The first 9 rows are patterns. Each new row is the sum of 2 different patterns, raised or lowered, with some noise. Before adding, each is slid sideways (what falls off one end comes back at the other) and multiplied by a number that may be negative. Names go in the order of the patterns.
In the rows, 128 means zero.
Some rows, each with the names of its patterns after it:
[117  84 109 122 133 134 128 129 137 118 122 109 161 113 110 124 131  87
 169 106 129 143 126 112 114 114 130 152 136]
J74
[134 133 127 120 128 117 134 140 109 163 127  78 123 133 115 108  81 140
 139 133 123 139 137 128 157 116 137 127 127]
J359
[123 141 130 132 104 126 124 116 118 131 122 122 122  75 113 130 181 115
 150  99 138 129 115  77  98  86  75 107 110]
J747
[125 126 162 119 120 111 131  86 123 106 137 134 102 144 112 127 126 141
 123 118 132 127 130 156 140 133 123 135 127]
J372
[167 125 148 122  75 113 140 131 161 128 154 125 109 121 134 131 132 138
 171 149 178 129 137 131 107 129 120 160 132]
J70
[140 124 139 116 132 145 128 120 136 123 129 133 122 136 160 107 136 118
 118 165 133 140 139 128 122 137 106 133 151]
J665
[140  93 181 131 129 120 103 116 100 134 105 124 114 124  98 130 133 161
 155 154 138 139 126 140 122 140 131 135 131]
J528
[126 123 121 134 112 125 133 152 111  87 134 113 147 124  91 149 134 116
 129 162 126 131 153 145 130 134 146 146  88]
J644
[ 93 133 144 129 108 111 110 130 130 163 112 130 104 135  87 107 151 165
 131 138 122 138 116 124 146 128 109 120 181]
J773

New rows. What belongs after each?
[121 166 134 117 112  86 126  75 135 135 131 119 119 116 116  91 106  88
 119 107 135 116 124 173  97 118  97 144 143]
J359 J70
[136 101 101 121 125 127 125  89  79 103 129 148 131 120 109  80 119 115
 118 118 148 135  96 119 126 135  98 165  73]
J74 J372
[136 101 168 124  97 107  71 120 103 132 131 126 126 102 105 101 138 139
 157 194 150 129 127 112 124 120 136 151 137]
J70 J528
[104 116 146 108 107 104 106  76  93 124 110 103  88 128  66 147  92 125
 123 103 102 100 105 135 145 126 100  83  98]
J74 J372
[116  96 106  92 113 126 119 148 120 146  84 110  58 103  82 117 160 135
  99 121  78 118  89 120 126 150  76 113 115]
J70 J528
[102 146 115 121 150 118 124 138 120 110  99 104  88 131 114 129 172 105
 138  90 111 129 133 120 140 169 130 124 104]
J70 J665
[173 155 185 145 146 133 125 129 140 175 129 201 139 113 131 104 118 132
 101 179 149 165 135 132 143 143 168 134 154]
J359 J70
[128  94  41 111  61 126  86  75 166 124  84 105 116 101  91 132 138 113
 107 120 122  58  73  85  61 112  86  99 125]
J70 J644
[ 90  89  62  94  73 113  85  91  84 106  96 119 115 115 148 114  90  51
  99  81 120  86  93 113 116 156 133 144 108]
J747 J528
[175 126 136 139 124 142 136 137 116 155 162 122 158  91 139 201 120 127
 153 149 142 126 126 110 126 123 122 120  97]
J359 J644
[109  66 129  98 121  94 131 108 122  86  86 121  76 118 109  83 114 100
  70  91 102  84  57  49 103 110  93  96 111]
J359 J372
[150 139 121 133 142 145 120 131 132 110 114 132 158 182 152 182 145 155
 144 167 135 150 151 151 151 176 122 200 144]
J372 J528
[156 131 166 138 118 131 151 132 136 131 205 148 172 135 149 108 148 122
 130 182 137 164 124 146 129 102 127 139 103]
J74 J70
[180 194 155 175 149 134 214 203 170 186 148 161 204 124 163 196 176 132
 176 147 147 168 161 150 157 145 201 171 163]
J665 J644
[ 86  82 108 107  97  79  94  71  78  84 103  86  92  95  58  57 106 142
 103 109 112 108 115  78  55  99  55  70  82]
J747 J372
[146 131 126 127 159 160 147 158 134 148 132 111 144 137 132 131 179 119
 146 123 148 135 146 125 180 146 185 123 140]
J372 J773
[130 122 163 156 158 154 161 168 153 178 149 157 131 170 155 168 160 124
 152 138 151 167 141 181 170 107 134 151 147]
J359 J665
[131 171 170 141 153 177 155 175 155 150 191 146 151 150 163 141 172 166
 143 158 165 135 156 156 158 157 151 139 175]
J372 J665
[181 131 114 112 100 110  93 130 130 108 108 149  90 114  95 100  67 104
 100 116 134 138 113  91  98  93  93  89 137]
J70 J773
[166 184 177 159 179 176 171 162 191 163 163 158 152 148 154 163 166 155
 167 179 158 154 149 157 163 119 149 172 175]
J372 J528
[152 118 109 137 115 114 129 122 119  91 105 110 110 110 106 132  98 132
  92  74 144 102 135 114  86 120 121  88 115]
J665 J644
[152 165 139 119  60 119  99 121 109 131 134 159 150 142 167 147 130 107
 105 105 110 139 109 124 154 104 118 107 108]
J747 J665
[161 159 140 145 154 140 144 113 128 113 143 115 164 161 156 163  94 143
 110 141 132 160 185 180 135 126 112 153 121]
J70 J665
[104 169  79  99 129 105 116  97 123 111 127 139  55 100  97 121  98  91
 153 144 100 116 112 122 102 113 160 127 131]
J70 J773
[138 110 111 110 116 137 105  80 112 103 119 120  99 112 153 105  70 137
 116 105 116  84 129 129 134 124  94 122 110]
J359 J644
[141 158 167 203 157 187 135 182 133 158 176 208 157 159 123 140 126 147
 161 158 134 157 181 130 157 167 148 177  96]
J528 J773
[185 154 190 121 179 176 180 149 190  89 155 130 131 148 171 159 173 144
 129 143 163 191 199 121 148 148 160 172 156]
J74 J528
[111 134 106 125 148 130  84 133 122 102 142 131 121 107 136 122 122 113
 174 123 124 110 102 120 121 112 105 128 161]
J528 J644
[121 103 108 103 134 117  73 127 116 113 141 154 153 141 126 119  99 129
 127 142 119 154 144  77 126 118 113 122  93]
J528 J773
[148 170 134 169 135 152 110 134 164 172 146 176 133 146 120 144 127 138
 114 147 191  98 162 145 145 129 141 126 135]
J372 J773
[149 170 148 146 184 176 141 147 109 133 155 134 129 142 139 116 131 132
 117 125 169 138 115  83 170 116 156 129 128]
J747 J644
[104 132 108 141  88  77 110  69 104  92  94  94 118  83 112  93  39  96
 101  80 111  97 109  98  77  75  99 102  91]
J70 J665
[129 136  72 151 134 108 111 141 128 134 122 113 104 165  97 148 107 137
 172 108 108 130 114 119 122 109 129 131 132]
J665 J773
[115 103 115  60  99 124 155  89 124 129  92 114 114  69  73  64  55  97
  99 135 110 117  97  98  81  93 119 132 116]
J747 J773
[111  76 102 127  79 128 114  92  30 104  78  94  74  88  99 118 103 155
 132 112 113  94  94  93  86  91 107 127  97]
J747 J644
[206 133 213 145 168 158 139 122 125 140 113 147 143 158 153 167 169 172
 180 177 163 166 165 168 154 168 129 158 168]
J747 J528
[160 118 108  76  80  97 100 127 113 141  96 111 114 120  70  89  74 118
 109 140 151 122 119  91 112  78 120 128 118]
J372 J70
[208 158 165 159 143 123 188 182 157 180 127 159 120 110 119 160 143 177
 126 178 153 162 170 179 163 162 160 200 167]
J70 J528
[ 60 105 139 131  98 133  90  94 114 100  59  78  81  72  83  85 136 120
 115 120  89 121 110 101  87 124 134 101 117]
J747 J644
[124 198 139 102 137 167 176 179 156 155 127 163 148 162 176 183 160 127
 120 116 179 143 147 180 157 123 144 160 165]
J74 J773
[152 153 147 167 168 142 184 124 111 159 200 143 163 107 176 171 157 120
 150 140 125 171 140 167 171 162 168 150 159]
J359 J747
[ 99 126  97 153 121 151  93 114 113  79 103  95 112  96 136 102 116  96
  55  88  87 109 138 114 126 128  88 112 101]
J372 J70
[116 113  81 147 101 112 119 110  89 104 111  99 157 115  60  74 100  94
  99  77 122 123 122  99 117 104 136 123  88]
J74 J359
[100  96 101 149 121 141 102 177 117  75 113 126 138 151 116 125 133 142
 108 139 107 129 164 140 138 181 122 100 126]
J70 J644
[189 242 174 163 165 153 183 136 165 150 157 152 153 147 132 165 150 203
 165 143  95 165 135 179 151 142 154 214 151]
J359 J747
[146 143 140  91 108  55 143 120 151 142 165 156  81  97  94 125 120 130
 190 150 105 130 118 138  63 165 143 124 123]
J70 J773
[140 136 126 161 126 125 165 145  92  68 121 114 160  97 140 126 176 156
 179 175 138 149 131 117 149 133 154 125 137]
J747 J372
[146 165 158 179 148 131 153 154 163 169 173 166 179 155 153 165 161 157
 190 166 164 147 208 187 155 169 159 156 147]
J74 J359
[128 123  97 106 121 142  86 119  87 120 125  99  79  85  81  68 101  96
 146  90 120 124 106 140 130 134 108 141 119]
J747 J528
[140 139 162 171 168 157 161 140 169 165 147 136 166 161 140 159 146 152
 179 144 149 136 160 136 169 149 170 147 169]
J372 J644
[129 138  79  94  99  69 104  85 111  97 135  87 117  87  43  84  99  74
 140  89 126 101  51  85  91  90  98 110 127]
J70 J665
[132 116 100 146 103 106 100 111 144 110 114 161 122 118 133  99 137 140
 127  99 142 144 121 146 105 120 156  99 119]
J665 J644
[143 152 125 165 145 140 154 186 150 188 182 164 162 144 135 150 154 167
 161 146 149 169 122 155 188 156 184 171 161]
J359 J747
[126 167 109 176  97 128 129 125  60 144  81  93 129 117 115 130 122 137
 133 135 119  86 109 127 132 133 127  91 131]
J74 J747
[153 192 156 169 155 136 143 154 149 159 158 155 137 196 138 145 150 123
 149 123 147 130 153 134 153 123 149 161 177]
J665 J528
[ 94 112 106 172 120 133  61 132  84  89  85 113 122 172 133 161 148 109
 119 116  96 108 110 162 125 151 116 121 106]
J747 J70
[146 111  91 123 130 121 105 125 147  74 138  91 136 138 127 123 101  76
  76 103 115  78 105 113  88  94 111 153  65]
J644 J773
[196 141 136 137 159 185 121 130 131 115 118 126 140 106 146 133 140 103
 140 139 156 142 178 152 153 118 146 134 125]
J359 J372
[186 115 177 175 150 151 180 148 165 200 178 157 135 161 173 132 163 156
 154 171 143 153 153 207 139 116 160 151 147]
J74 J644
[179 146 110 157 201 110 154 187 149 134 150 144 151 155 193 147 126 126
 152 109 132 158 181 155 173 132 131 145 135]
J644 J773
[136 158 121 104 118  92 144 136 137 154 140 137 114 147  89 171 118 107
 188 159 118 123  69 149 123 147 153 157 141]
J359 J70
[162 128 163 110 155 118 195 190 152 139 157  87 196 110 160 190 162 136
 138 139 148 140 144 100 110 128 148 180 162]
J74 J70
[133 102 139 115 148 142 189 137 152 156 113 129 115 129 115 143 131 132
 110  86 111 121 120 146 120 174 127 101  73]
J747 J70
[142 108 140 154 183 129 164 115 160 164 120 143 125  70 103 135 121 125
 111 162 157 134 143 156 148 139 176 130 151]
J359 J747
[116 100  49  91  89 114  96 166  90 120  70  96  90  64 132 129 102  92
  96 116  82  93 110  68  70  86 147  63 102]
J372 J773
[130 107 124 127 109 138 148 149 171 147 128 136 141 139 144 145 126 143
 144 139 118 171 135 142 125  99 144 114 149]
J665 J528
[177 167  81 135 122 108 149 132 153 176 185 148 105 167 144 166 147 129
 176 162 146 115 179 162 209 173 196 137 175]
J747 J644
[103  83  99 132  46 132 104  92  60  71  82  49  88  70  81  68  72  97
  97 100 125 111 125 105  98  75 116 118  98]
J528 J644
[105 129 106 133  68  76 112  81  87 103  91  95  98 125  79  68  64  67
  66  78 117 147  99 116  69 105  60  97  99]
J70 J773
[ 49  33  77  66 100 110  79  97  87  97  42 111  76  80  86 104 104  60
  76  93 110  94 110  87  95 131  99  23  31]
J747 J773
[106 112  75  92 113 112 129 144 141 118 112  92  80  75 126 106 133  91
 129 107  82  99 108  77  98 105 145 113 147]
J372 J70
[118  82 137  91  72 138 142 141 152 117 121 108  98  94 112  93 147 101
  86 106 117  96 120 106  94 155 126  96  62]
J747 J665
[163 139 122 110 185 100 133 146 142 114 117 115  97 128 170 164 128 130
 121 107 119 147 132 118 113  94 128 113 129]
J747 J773
[113 101 120 108 146 110 128 129  98 108 124 106 117 128 154 158 120 101
  98 113 108 106 117  93 155 118 147 115 114]
J359 J70
[138 136 131 157 138 131 124 139  67 124 128 194 134 142 126 138 141 128
 107 112  98  98 120 128 156 160 145 140 126]
J747 J372
